There are 6 hidden switches. A switch that is on adds its own fixed numbers to the row, and there is some noise. The rows also spread widely along 6 directions, which tell nothing about the answers.
Some rows, each with its switches (1 for on, 0 for off) after it:
 -9   7  16 -13  -4  31  -8   0  29   0 -39  12 -10  11 -22   6  14 -> 1 0 1 1 1 1
  2  -6  15  -4   6 -32  17  16   3   6 -49  17  -1  18 -30  -7   7 -> 0 0 1 1 0 1
-15 -28   5  -8 -16 -34  -9  15 -12   8 -21   5  -6  22 -16  10  25 -> 0 0 1 0 0 0
  0  -1   0  -7  17 -35   9  17 -14 -14 -48  19   4  21 -16   6   4 -> 0 1 0 1 1 1
 -5  -6  19 -25  -1 -43   9  13 -10  17 -45   1  -7  20 -26  -2  15 -> 0 0 1 1 1 1
-33   2  13  -9 -17  -4   4  10 -20  18 -18  23 -12  33 -28 -10  15 -> 1 1 0 0 0 1
-29  -7  -7 -13  -6 -17   3   9 -17  -4 -17  14 -13   9 -27  18  24 -> 0 0 0 0 1 1
-22 -19  -2  -5  -8 -21 -12   7   9  -9 -47  28   2  37 -17  14  26 -> 1 1 1 1 0 1
-25  -7   2   5  -2  -6  12  18  -4  -3 -19  27  -1  17 -30   7  10 -> 0 0 0 1 0 0
-22 -21  13  -6 -14 -27  22  -3   3  39 -42  10   4  29 -45   5  23 -> 0 0 1 0 1 1
  0   0   2 -10   5 -27  -2  22 -22  -9 -48  21   3  24 -29  -3   8 -> 1 1 1 0 1 1
-12  16  16 -25  -3 -38  12  20 -24  -2 -36  17 -21  29 -22  -7  21 -> 0 1 1 1 0 1
  0  -4   1   3   3 -17   3  11 -14  -8 -37  25  -3  20 -16  -1   5 -> 1 1 0 0 0 1
-12 -42  -5  -4 -20 -32 -21  -5  17  11 -40  10   2  27  -9  24  29 -> 1 0 1 0 0 1
  7   5  -7  -5  -6 -38  10  11 -20  -4 -46  28  -3  25 -15   7  19 -> 1 1 1 0 0 0
-26 -20   6  -2  -2 -20  -6  21  -1 -10 -42  24   0  32 -27   4  17 -> 0 1 1 1 0 1
  1 -16  -5  -1  17 -50   5  15 -14  -4 -56  24  18  36 -20   2  -3 -> 1 1 0 1 1 1
-26  -1  -9  -9  -4   0  -6  14 -11 -20 -36  33  -1  24 -37  14  22 -> 1 1 1 0 1 1
-11 -13  -8   6   9 -17   4  15 -11 -13 -41  23   4  16 -23  13   9 -> 0 1 0 0 1 1

New rows, each followed by its switches (1 for on, 0 for off):
-13 -26   4   7   3  -7 -23  24 -11 -19 -24  12  -6  13  -7   2   4 -> 0 1 0 0 0 1
  3 -22 -11  13   4 -24   7  22  -3 -21 -40  28  10   8 -29  14  13 -> 0 0 1 0 0 0
 -9  12   9 -20  -7   2  -9  -1  -9   5 -28   7 -23  16  -4   3  15 -> 1 1 0 0 1 1
-16 -12  11 -17 -19 -44   2   6 -17  16 -37   7 -15  33 -13   4  28 -> 0 1 1 0 0 1
 -2   2  -1  -4  12  -3 -15  36 -22 -40 -21  18 -13   6  -1   3   1 -> 0 1 0 1 0 0
-11  -2   9 -13   3  -1  -2  21  -2 -10 -28  10  -6  10 -26   3  11 -> 0 0 1 1 1 0
-28 -21  -2  -9  -7 -50   8  15 -19   7 -43  22   9  47 -33  10  23 -> 0 1 1 1 1 0
 -4   0  12  -8   2   3 -14  17   9 -12 -47  20  -5  23 -15  -5   6 -> 1 1 1 1 0 1
  4 -19   5  -2   5 -27 -10  12   7  -5 -39  14   3  17  -5   4  -1 -> 1 0 0 1 0 1
-17   8   2 -13   9  -7   1  35 -25 -26 -32  25  -4  18 -35  -2  11 -> 0 1 1 1 1 0
-22 -10  12  -6  -1 -44  15  20 -23  10 -35  21  -2  35 -24  -6  11 -> 0 1 0 1 0 1
-26 -26   1   4  -4  -4 -11   5   3   4 -33  12  -2  22 -17  15  17 -> 0 1 0 0 1 1
-15 -14  -4   7  10  -6   3  24  -2 -12 -29  28  19  21 -37   3  -2 -> 1 0 0 1 1 0
-27 -20  -1   4 -11 -36  13   6 -16  10 -31  25  -3  32 -25  10  22 -> 0 1 0 0 0 1
-16  14  12  -3  11  24 -10  31 -10 -25 -24  27  -7  14 -24 -16  -5 -> 1 1 0 1 0 1
-30  10   6  -7  -6 -14  15  20 -34  -5 -17  28 -20  21 -29   0  17 -> 0 1 0 0 0 1
 -8   2   7 -12  -4 -23  17   9   3   0 -41  20 -11  18 -25   7  21 -> 0 0 1 1 0 1
-13  -2   9  -4  -8 -13   1  26 -26  -2 -28  28  -2  28 -32 -13  10 -> 1 1 1 0 0 0
-11  -5  15  -6  -4 -21   3  26 -13   1 -36  16  -5  29 -21  -8  11 -> 0 1 1 1 0 0
-11 -25  -7 -18  -6 -39 -23  21 -32  -2 -12   3  -3  20 -10   8  12 -> 1 0 0 0 1 0
 -5  16   2  -3  17 -17  17  29 -24 -30 -37  33  -9  11 -23  -4   4 -> 0 1 0 1 0 1
 -9 -23  -2   4   7 -25 -14  36 -13 -26 -42  32  17  33 -26  -4   1 -> 1 1 1 1 0 0
 -3   6  11 -12  -1 -10   4  10   6  -2 -41  22  -6  17 -25  -1  11 -> 1 0 1 1 0 1
 -8  -6   8  -3  -3  -1   0   1  25  -7 -42  12 -13  10 -16  15  21 -> 0 0 1 1 0 1
-26 -19  -1   0  -3 -41   6   9 -11   0 -37  25  -1  37 -17  11  19 -> 0 1 0 1 0 1
-20 -15   1   3   4  -4   1   9  16  -7 -56  23   8  28 -30  12  15 -> 0 1 1 1 1 1
 -5   2  16 -15  -1 -23  10  11   5   2 -42  11 -13  13 -21   1  17 -> 0 0 1 1 0 1
  5   9  10  -4  -3 -30  21   2 -15  16 -44  23  -7  25 -15  -6   6 -> 1 1 0 0 0 1
 -7  -3   0  -9   9 -25   1  31 -12 -26 -38  30   4  17 -33  -1   7 -> 1 0 1 1 0 1
  9 -29   7   0   1 -38 -15  18  -5  -5 -52   4   1  20  -5  -2   6 -> 0 1 1 0 0 1
-16   2   8 -23 -15 -29   2  -4   3   5 -44  13 -23  30  -6  16  36 -> 0 1 1 1 0 1
-19 -18   2   2   5   2  -3  16  16 -11 -45  30  19  24 -45   7   9 -> 1 0 1 1 1 1
 -7  -3  10 -10  -9 -23  -2  11 -11   6 -42  20  -8  30 -21  -4  17 -> 1 1 1 0 0 1
 11   5  18 -21   3  -2 -21  18 -11  -5 -42  -1 -11  13  -8 -14   2 -> 1 1 1 0 1 1
-17  -9  -2  -3  -1 -32   2  20 -21  -6 -30  31   1  38 -17   1  10 -> 1 1 0 1 0 0
-21 -11  11 -20  -4 -31  -6  17 -12  11 -46  16   8  44 -32  -6  13 -> 1 1 1 1 1 1
-32 -15  -8   6  -1   4  -4  11  -5 -13 -30  25  -1  19 -27  17  16 -> 0 1 0 0 1 1
-15 -16   7  -7   7 -22 -27  34 -22 -29 -25  11 -10  18  -4  -3   2 -> 0 1 0 1 0 1
-25 -15  -1  -3 -11   0 -10   2   7  -4 -16  10 -20   9 -11  21  24 -> 0 0 0 0 0 1
